The same things were measured in two ways. Each way mixes the same 13 hidden numbers, adds some noise and spreads widely along 8 directions of its own, which tell nothing about the thing.
In the rows, 100 means zero.
Some things both ways: the first way, then the second way.
108,117,102,92,106,111,109,112,124,103,111,113,103,79,92,117,114,113,107,126,100,93,106,75,89,82
114,108,94,106,93,82,80,116,112,61,115,90,88,83,130,97,85,99,92,83,111,97,102,98,117,97

108,71,102,128,95,95,117,91,105,103,108,86,121,92,95,109,101,107,86,112,90,91,110,69,102,88
48,119,89,66,95,103,43,132,139,150,106,104,122,102,101,106,109,128,80,108,88,34,81,87,58,125

112,106,77,108,106,92,88,96,121,107,97,82,110,101,92,130,113,127,102,121,91,87,113,89,108,100
65,128,93,81,85,91,59,99,91,99,103,117,107,111,131,120,92,79,107,135,93,84,97,118,31,95

107,93,101,120,85,101,108,111,70,131,98,97,83,125,124,34,113,96,124,95,82,93,85,94,68,104
72,113,117,83,104,127,83,103,122,150,86,90,92,119,115,84,73,138,100,127,92,60,121,90,82,71

108,101,115,103,97,90,99,100,110,127,116,92,90,131,107,75,103,100,135,93,100,97,98,91,91,96
87,108,97,109,127,97,73,122,111,119,108,98,112,106,94,113,99,111,101,104,90,109,112,106,106,51

119,92,84,116,59,126,84,86,101,75,92,104,99,108,136,74,131,94,94,101,88,105,101,118,116,77
132,90,90,114,100,77,75,100,112,103,151,122,136,112,91,118,145,119,98,68,112,93,67,102,117,184

97,107,93,81,92,87,96,97,99,94,105,95,87,131,111,79,92,84,78,76,109,96,110,117,103,90
82,106,100,101,99,93,89,97,109,134,87,84,106,107,108,80,107,86,129,91,115,115,129,78,112,68

123,89,83,111,71,103,95,100,102,105,107,76,95,127,121,79,109,92,81,75,99,101,103,99,112,88
103,96,88,107,107,67,97,100,94,139,115,113,132,118,83,108,111,82,103,99,112,108,62,112,108,120

95,98,111,125,105,99,108,99,117,116,105,109,117,81,87,111,125,114,134,155,90,94,90,83,66,85
70,110,101,80,128,118,58,144,123,181,96,98,97,94,86,103,112,119,78,80,76,102,70,82,99,60

64,135,124,76,119,77,95,82,80,137,135,115,99,100,134,55,73,85,103,93,87,94,78,99,115,73
107,87,73,106,83,98,72,115,115,123,134,117,137,118,90,146,124,114,91,64,130,91,66,108,117,138

100,59,82,116,106,104,117,80,96,113,83,105,94,119,106,103,122,105,101,95,74,80,99,85,91,107
86,99,91,87,63,139,71,99,131,109,113,135,96,99,90,149,86,139,123,92,123,63,84,109,80,123

82,95,117,102,88,79,90,123,101,102,131,106,85,103,97,101,116,97,108,107,103,107,110,94,80,87
82,78,90,78,103,95,109,90,100,139,109,102,100,97,94,106,124,82,83,111,96,75,43,109,60,125

112,117,123,76,119,91,118,97,83,96,99,90,115,104,95,73,84,120,101,121,96,90,93,79,87,101
98,122,121,135,120,106,74,130,115,70,101,112,78,76,127,102,80,118,103,91,69,89,122,96,88,57

115,109,108,68,110,88,95,121,100,89,117,61,102,94,66,111,55,91,70,95,118,87,151,104,114,100
124,85,113,159,109,119,105,116,114,110,82,84,61,87,116,120,76,114,141,81,120,114,129,104,163,48

82,102,149,112,101,135,83,128,86,120,91,122,117,80,136,92,111,50,119,103,131,119,104,110,80,100
77,135,92,105,87,104,62,108,120,151,88,101,117,105,91,79,94,111,160,82,125,111,150,61,104,68

121,109,95,108,115,115,82,111,108,99,117,95,105,90,89,103,101,102,91,115,105,91,125,93,119,66
94,103,80,113,102,117,68,119,112,120,90,98,82,91,106,132,77,90,107,70,122,83,77,127,89,55

103,86,98,91,98,92,96,98,83,99,96,81,77,122,111,77,90,65,62,45,100,116,130,120,124,96
73,110,81,86,91,88,112,87,99,174,84,80,102,109,97,96,89,85,130,125,107,70,87,101,76,120

66,97,110,92,112,72,119,67,97,83,112,125,106,102,99,86,80,103,84,97,97,101,94,93,89,95
66,118,97,77,125,96,76,116,114,126,110,81,106,88,113,76,131,101,88,97,68,87,110,71,82,91

88,83,101,96,114,119,119,77,66,109,67,113,112,97,109,72,89,71,83,86,100,76,94,100,100,87
118,82,126,91,94,130,91,108,123,77,118,122,98,106,90,116,83,140,104,95,99,101,103,76,126,88

81,106,84,79,74,86,106,79,95,91,101,118,80,100,84,94,91,104,94,84,85,99,87,112,107,95
99,118,103,125,117,62,121,71,82,101,96,91,108,104,138,58,84,53,102,116,109,109,90,116,97,93

76,110,129,91,93,125,76,88,97,121,97,123,115,100,141,88,117,48,101,86,108,103,93,130,124,87
64,117,116,90,123,107,88,147,105,133,88,82,69,93,129,95,96,94,93,138,69,127,93,75,119,48

115,125,97,62,81,93,97,107,118,91,92,103,87,126,92,108,111,108,99,109,83,90,115,118,117,101
119,89,123,107,68,115,82,104,118,120,97,112,88,102,106,116,90,123,133,122,114,113,96,87,124,110

112,102,120,122,99,115,85,113,78,113,103,96,122,90,121,73,88,97,107,109,107,90,107,97,96,116
126,81,125,125,105,131,104,89,90,101,118,134,105,118,89,140,83,119,120,132,89,124,84,123,111,78

90,143,116,93,92,64,89,138,107,110,156,117,70,96,94,71,97,104,85,102,80,126,123,99,106,81
89,142,67,110,110,77,81,96,106,171,100,75,127,119,114,62,97,82,107,84,134,109,96,107,111,93

137,104,106,91,97,95,100,94,131,114,113,83,101,110,122,136,89,130,137,138,96,82,86,91,87,99
92,104,95,108,68,119,69,111,138,124,103,112,125,121,88,138,109,119,153,65,132,98,127,79,135,110

105,74,88,113,84,112,101,123,78,117,92,90,108,130,105,84,107,87,73,78,108,77,102,91,84,127
109,98,89,98,120,68,79,83,88,149,107,108,112,100,92,71,108,80,100,104,128,111,53,115,75,121

74,105,98,98,89,113,100,84,101,106,91,125,93,84,126,99,105,101,144,106,104,102,76,93,78,91
89,100,83,102,79,73,104,85,101,119,90,88,98,87,111,93,100,70,104,80,115,64,88,118,69,100

95,105,133,88,107,98,102,100,92,78,120,119,100,97,95,69,100,80,67,70,111,123,120,95,118,84
93,107,119,95,105,106,106,95,106,107,92,101,102,111,100,99,77,97,138,140,91,109,110,82,103,88

71,83,72,135,99,103,124,72,72,100,81,122,121,109,134,45,125,107,64,81,87,95,72,71,72,115
108,89,119,67,78,98,105,88,99,109,112,91,94,108,122,91,107,104,91,142,83,86,84,84,86,138

85,116,111,107,95,105,105,148,101,125,109,113,88,94,103,90,125,90,104,95,110,126,103,74,68,101
135,93,104,96,73,87,99,86,91,110,115,116,113,125,78,106,83,107,144,119,130,129,100,88,122,118

117,90,106,113,102,137,71,81,108,92,98,106,103,78,125,100,128,90,124,94,110,97,116,108,119,86
64,129,90,78,109,79,90,73,91,110,91,103,114,122,117,102,87,66,119,124,98,89,103,121,41,106

88,97,104,106,112,77,116,93,99,103,106,107,105,111,75,85,99,104,79,95,88,101,110,84,102,98
96,98,108,100,81,132,82,108,126,157,80,88,97,109,98,110,81,116,131,121,115,98,103,88,118,76

90,87,97,118,91,106,120,69,96,98,96,130,97,99,117,68,105,112,122,92,92,101,75,78,81,97
109,91,96,101,68,107,87,97,137,89,109,68,103,83,124,104,97,126,98,89,106,33,118,99,111,131

Other things, the second way, with their names:
j230: 107,107,88,127,118,83,91,92,95,111,108,124,114,86,75,116,101,87,122,51,103,118,85,125,101,79
j240: 114,101,118,128,72,113,66,112,102,45,120,131,84,81,133,145,80,127,114,106,89,90,117,120,95,80
j191: 115,124,124,142,102,101,68,131,115,85,108,127,99,83,109,124,99,109,120,56,81,141,114,98,142,63
j229: 122,90,106,82,109,88,94,88,125,116,97,69,100,120,100,75,102,100,97,108,107,85,105,97,90,113
j200: 108,99,101,142,75,101,114,97,90,66,106,110,78,71,130,133,67,96,123,111,107,109,102,132,126,63
j161: 98,97,106,102,79,126,87,123,106,118,89,106,85,105,100,150,63,110,130,100,107,98,103,104,129,57
j564: 79,109,122,113,106,140,84,98,125,127,84,114,86,104,117,99,75,123,118,110,109,82,102,100,101,70
j77: 110,102,140,89,137,113,99,110,101,99,100,106,73,107,104,89,75,106,95,165,62,123,76,100,87,73
j8: 70,148,100,106,118,94,30,143,116,123,115,132,117,87,100,106,93,124,101,98,74,97,97,98,75,71
j373: 64,112,107,73,84,115,48,114,127,151,76,107,98,104,111,127,105,96,123,91,108,73,84,92,80,116
j775: 98,92,112,55,100,89,84,90,90,126,97,83,89,108,105,91,104,94,109,139,83,74,95,90,56,119
j647: 97,108,107,95,112,83,71,101,101,93,114,116,124,104,92,106,110,90,107,113,82,123,100,106,76,78
j305: 92,85,131,93,88,126,95,105,145,118,69,73,65,103,124,121,92,115,117,119,92,50,109,101,107,114
j663: 82,87,129,83,104,141,86,105,133,106,96,119,89,107,91,117,84,130,113,110,101,98,97,85,118,73
j354: 94,98,93,87,96,109,54,117,121,125,94,83,88,84,116,96,85,110,94,105,115,57,86,99,81,88
j371: 69,97,76,89,64,117,72,115,121,150,101,105,88,78,95,133,96,132,115,91,118,47,86,103,86,102
j128: 87,121,78,127,117,71,81,124,122,108,114,70,88,69,145,55,104,118,73,83,115,79,116,93,121,92
j768: 68,110,107,69,92,100,67,117,105,85,105,95,64,83,143,96,107,108,95,121,83,64,114,79,46,106
j323: 137,68,114,100,104,107,115,116,85,117,130,90,96,107,93,126,108,121,92,134,73,117,76,95,137,102
j607: 126,86,103,101,129,93,79,95,103,72,143,116,112,96,91,114,127,118,102,84,92,98,87,94,94,148
j596: 117,75,85,133,77,98,123,92,112,128,105,67,79,79,117,105,113,114,111,100,115,70,103,108,116,121
j876: 89,105,109,75,127,95,60,114,117,112,106,105,112,103,82,98,107,106,91,91,72,84,98,95,65,79
j262: 67,131,79,96,121,94,106,74,78,147,95,126,128,140,77,91,81,55,137,106,125,136,84,108,60,58
j800: 104,74,117,92,69,135,101,89,133,101,111,102,104,123,95,122,123,130,139,108,111,94,129,66,121,123
j853: 129,101,95,135,117,84,87,92,92,81,135,125,121,96,96,113,112,104,106,64,97,94,87,115,94,130
j278: 104,73,111,94,116,109,130,97,100,139,100,93,87,119,84,117,100,107,111,123,96,126,85,97,125,92
j545: 126,72,93,116,59,101,106,85,102,91,106,94,103,86,95,122,84,102,139,109,131,99,109,102,126,88
j126: 112,96,87,118,57,82,113,97,107,116,98,85,84,83,121,95,82,97,103,108,120,78,87,113,100,102
j875: 130,79,86,152,90,107,97,117,109,98,126,84,98,84,124,113,108,111,92,72,126,85,87,103,145,94
j24: 81,132,84,127,101,80,78,83,86,123,95,106,124,88,123,84,98,60,119,75,108,106,102,112,68,73
j929: 103,94,93,132,91,124,86,106,109,127,108,126,123,113,77,148,98,98,139,82,120,110,85,115,124,79
j424: 123,94,80,134,91,94,88,131,123,119,119,87,100,82,90,125,111,126,103,51,105,81,100,109,142,94
j910: 71,105,102,81,120,106,102,114,95,116,115,86,94,97,119,95,91,115,90,144,76,77,98,87,100,86
j95: 95,131,88,147,97,109,72,115,124,136,87,105,118,100,106,104,67,94,135,67,137,111,101,109,137,61
j606: 82,117,98,118,81,115,89,87,128,112,97,102,127,119,110,105,98,96,137,96,126,119,131,97,121,76
j457: 109,94,82,130,123,90,111,70,77,106,131,116,122,87,100,111,109,88,109,82,108,97,65,128,100,125
j760: 106,107,73,127,103,67,98,104,111,112,117,85,112,102,123,89,100,97,89,87,134,97,93,113,128,116
j74: 88,108,104,117,87,93,73,113,112,79,102,139,108,99,102,135,76,104,120,87,117,109,104,118,109,72
j559: 121,75,103,96,111,124,101,104,105,147,88,58,64,95,123,95,94,89,89,121,112,86,53,101,109,100
j60: 80,135,106,95,116,107,59,114,89,100,99,114,83,94,117,95,73,100,115,106,85,103,117,98,65,44
j919: 91,122,96,115,105,87,78,99,100,102,116,136,126,99,90,108,100,91,112,73,97,121,90,109,90,80
j266: 84,103,95,90,104,93,97,101,99,93,111,76,93,92,132,98,83,111,88,139,79,39,110,108,72,103
j561: 82,105,79,97,79,78,88,109,79,98,103,89,99,90,131,122,78,85,97,114,102,64,103,121,73,75
j706: 77,123,90,101,94,106,89,70,99,94,98,87,127,115,131,90,96,70,113,98,101,76,128,109,57,75
j935: 91,102,111,98,94,117,62,108,129,100,101,102,95,114,128,121,90,119,111,118,116,79,103,105,107,117
j539: 108,82,85,95,72,93,69,70,102,128,114,111,137,128,104,131,125,89,122,103,139,79,77,114,67,166
j242: 70,136,69,99,97,76,72,110,103,133,104,98,113,88,96,89,98,97,125,73,108,72,119,92,72,91
j129: 80,129,117,75,117,87,51,105,123,115,111,104,124,113,113,84,136,106,97,91,69,101,121,83,73,116
j791: 86,112,93,85,124,86,88,111,111,118,104,88,110,106,103,102,93,85,80,114,81,80,68,114,76,101
j10: 131,91,110,115,83,127,102,90,115,134,110,96,125,123,86,126,91,120,125,103,99,87,94,105,126,111
j895: 79,100,113,85,106,110,92,127,111,73,107,99,62,72,120,108,100,108,96,111,69,85,102,82,89,84
j255: 102,108,90,93,109,96,76,73,80,122,123,132,146,130,81,113,111,72,127,108,118,143,73,117,84,97
j968: 61,109,102,106,100,130,110,95,111,174,62,72,73,94,124,82,75,100,121,110,112,84,115,92,105,43
j88: 90,99,113,79,106,114,59,115,118,84,111,85,74,82,142,110,103,122,77,103,79,36,101,103,75,113
j303: 83,99,91,94,64,95,73,100,116,106,91,76,97,83,143,96,96,82,90,93,117,48,97,101,70,99
j140: 145,101,118,128,142,88,97,114,102,78,116,82,94,117,113,93,95,102,102,104,91,138,115,105,145,76
j383: 101,114,101,117,107,91,81,109,94,110,123,144,134,103,81,134,89,91,106,110,83,109,49,127,91,101
j13: 108,109,95,96,110,118,51,135,129,97,139,94,98,100,125,107,114,150,80,106,92,67,97,84,101,134
j742: 81,120,121,75,135,113,63,133,101,155,91,80,79,126,123,89,101,110,95,145,76,132,109,83,98,51
j408: 113,95,131,131,138,117,97,144,130,80,93,80,65,94,116,121,91,112,93,69,71,115,120,102,160,36
j813: 101,95,125,104,66,135,77,94,134,134,74,107,85,100,100,140,100,120,156,66,110,97,124,91,122,102
j591: 98,102,91,122,58,115,120,96,113,130,84,76,77,83,131,123,66,93,117,121,118,69,82,129,123,92
j635: 81,106,102,101,120,124,92,97,107,160,97,116,111,112,87,114,103,102,119,79,105,104,73,100,116,94
j110: 93,116,109,94,134,121,76,129,110,130,97,107,72,110,95,119,73,115,100,119,83,97,77,122,91,56
j447: 119,97,120,118,133,107,75,121,112,112,122,137,114,105,65,107,100,126,116,107,91,145,82,85,124,80
j799: 74,102,89,84,96,87,95,78,91,142,96,105,128,99,100,96,106,66,90,105,91,76,61,113,37,103
j478: 73,150,74,127,93,75,75,89,101,88,123,129,127,76,119,103,96,96,102,66,85,50,104,131,37,115
j374: 87,94,105,88,85,103,119,80,99,132,75,85,78,110,115,84,63,84,116,142,121,86,94,105,83,72
j206: 111,74,97,101,85,109,77,129,105,142,122,122,96,87,75,146,116,125,100,91,99,95,51,103,118,108
j4: 113,99,90,117,110,75,84,101,96,47,151,137,132,94,105,103,115,92,70,84,101,108,63,115,92,114
j91: 112,101,107,118,94,118,74,111,127,147,91,97,112,111,107,115,101,94,114,68,126,115,72,98,151,99
j744: 124,54,100,106,100,96,119,88,93,113,118,92,102,100,93,134,117,92,85,108,91,84,56,132,105,116
j999: 134,86,91,121,100,107,86,89,102,106,136,113,121,125,97,109,121,117,110,87,132,127,94,97,116,119
j699: 117,110,106,110,136,102,93,106,80,111,127,124,103,117,88,123,118,94,109,103,69,142,76,109,84,94
j15: 118,102,96,126,101,103,72,129,139,142,112,99,118,86,77,108,110,132,103,32,104,77,92,86,144,106
j104: 101,97,107,95,102,77,77,104,109,115,97,95,109,103,106,97,111,83,95,83,98,87,88,101,84,103
j453: 76,119,109,98,97,110,95,69,121,136,77,116,122,132,95,90,73,87,135,109,129,121,104,104,97,76
j874: 72,123,110,122,98,100,68,97,103,65,96,122,90,81,146,93,82,87,118,118,108,102,115,104,66,68
j308: 70,101,104,101,110,72,98,108,98,88,86,93,91,86,123,84,91,67,99,119,95,99,106,98,74,51
j745: 112,67,83,112,113,119,109,104,89,130,108,107,90,88,73,146,105,90,98,70,95,74,45,126,83,85

Some of these things the first way, each followed by its name:
105,108,98,97,132,75,96,102,90,103,96,71,112,98,92,112,80,121,87,118,97,95,118,93,94,113
j699
125,88,80,90,99,96,109,114,91,140,78,77,90,146,83,110,85,100,100,87,103,65,91,97,92,114
j354
117,84,109,129,91,123,101,86,94,122,85,103,121,98,123,99,111,100,109,98,99,100,76,86,106,107
j383
98,70,93,100,79,97,116,80,109,109,96,120,79,127,90,103,126,109,131,101,85,78,77,95,78,96
j663
93,86,113,92,90,99,80,107,82,134,93,96,82,84,95,132,84,68,121,95,107,89,96,137,95,106
j635
120,98,74,97,108,74,113,109,115,103,110,77,82,110,64,122,83,137,93,106,79,91,124,73,104,102
j110
69,85,84,74,84,67,125,50,103,93,101,131,64,118,61,103,77,112,116,91,67,96,67,121,87,101
j457
98,107,83,112,87,94,91,87,111,99,105,114,104,81,80,114,114,112,90,115,87,95,94,105,114,81
j91
116,100,91,99,92,75,102,117,111,122,111,85,80,109,94,120,92,110,87,88,82,100,119,97,106,119
j591
96,106,94,95,101,85,115,122,83,134,91,83,93,128,126,74,102,98,87,84,88,96,101,82,81,121
j126
104,91,119,82,107,88,119,97,80,105,93,96,107,143,93,71,87,92,75,80,97,88,100,93,105,110
j447
76,112,110,96,87,108,99,81,88,70,114,139,109,90,112,57,103,80,64,97,90,106,106,105,131,52
j4
86,98,109,99,106,94,120,80,97,106,87,110,124,99,96,102,84,104,88,103,85,96,96,82,112,107
j8
109,121,124,90,125,58,105,121,81,149,99,74,95,81,77,129,39,121,130,119,101,96,96,91,81,130
j10
71,110,85,106,91,88,100,96,89,121,97,118,89,117,100,69,126,95,102,88,97,101,73,95,87,79
j303
121,107,98,75,99,76,97,106,102,115,129,81,92,126,93,100,81,122,87,87,92,68,109,86,117,115
j935
114,91,114,115,73,93,96,143,108,107,135,91,78,105,91,89,105,77,82,90,107,120,129,103,88,86
j910
100,122,105,83,108,69,111,112,86,69,128,94,89,96,71,65,82,119,63,102,94,118,121,84,97,79
j853
101,80,99,100,87,106,111,73,77,88,101,114,111,103,102,74,83,106,90,106,81,70,90,102,102,105
j564
103,100,78,127,96,112,95,109,132,95,106,99,93,66,65,120,133,94,94,111,100,123,129,90,105,54
j161
77,74,75,115,103,120,97,97,100,88,68,94,120,80,93,131,125,84,84,110,110,90,123,96,89,94
j768
127,92,91,144,92,101,82,159,102,111,88,57,113,88,92,116,155,96,67,101,124,118,139,85,78,113
j191
75,79,104,112,99,141,84,80,86,88,69,122,103,72,116,94,115,53,105,67,122,111,118,120,112,89
j230
131,92,83,107,97,103,90,99,120,93,111,80,116,95,96,131,115,125,82,115,106,76,108,84,103,101
j373
116,86,108,102,124,81,98,116,86,148,92,63,91,107,86,122,86,94,105,76,113,90,110,86,103,112
j791
88,83,121,96,107,115,98,85,90,106,83,88,126,79,126,116,63,82,123,118,106,78,119,108,92,126
j596
86,85,110,133,89,119,81,86,104,99,103,113,118,75,106,110,103,83,114,110,108,114,99,104,111,75
j929
115,75,65,134,68,113,100,89,110,94,75,80,108,114,81,106,116,94,96,130,83,95,102,118,99,67
j875
106,120,112,82,102,90,79,112,81,126,87,92,87,121,101,90,100,80,105,93,108,99,93,136,100,101
j24
88,114,127,55,121,82,113,87,88,84,122,118,94,105,85,81,68,108,95,96,104,88,98,94,96,97
j607
90,104,80,81,109,77,98,80,111,109,86,77,79,90,67,128,92,107,128,92,102,94,112,101,107,83
j408
133,109,126,94,108,92,100,121,99,124,120,85,107,98,87,111,79,105,91,115,98,90,106,92,110,101
j95
124,72,82,107,116,98,108,77,105,111,86,80,100,112,90,133,86,115,110,125,85,79,91,101,92,91
j262
78,84,91,114,98,97,125,93,131,84,99,122,107,92,62,123,105,106,96,107,103,107,114,73,82,94
j545
138,72,86,125,65,148,80,123,119,111,69,86,88,100,101,130,146,80,140,120,106,90,119,119,90,85
j374
75,106,97,92,118,93,98,56,98,104,105,111,129,84,97,108,75,123,116,122,93,67,83,88,107,104
j539
108,105,120,107,92,105,106,113,99,101,97,99,102,68,95,106,94,97,118,125,105,114,104,93,85,80
j15
113,90,108,133,100,118,77,134,75,124,97,80,117,107,123,73,119,78,93,115,108,90,117,106,84,99
j999
81,82,93,95,97,87,108,61,100,92,92,127,83,108,82,92,119,99,101,79,76,90,105,107,119,90
j453
92,99,90,88,97,83,112,103,105,116,117,92,89,119,94,86,112,103,84,73,94,91,104,72,101,96
j74
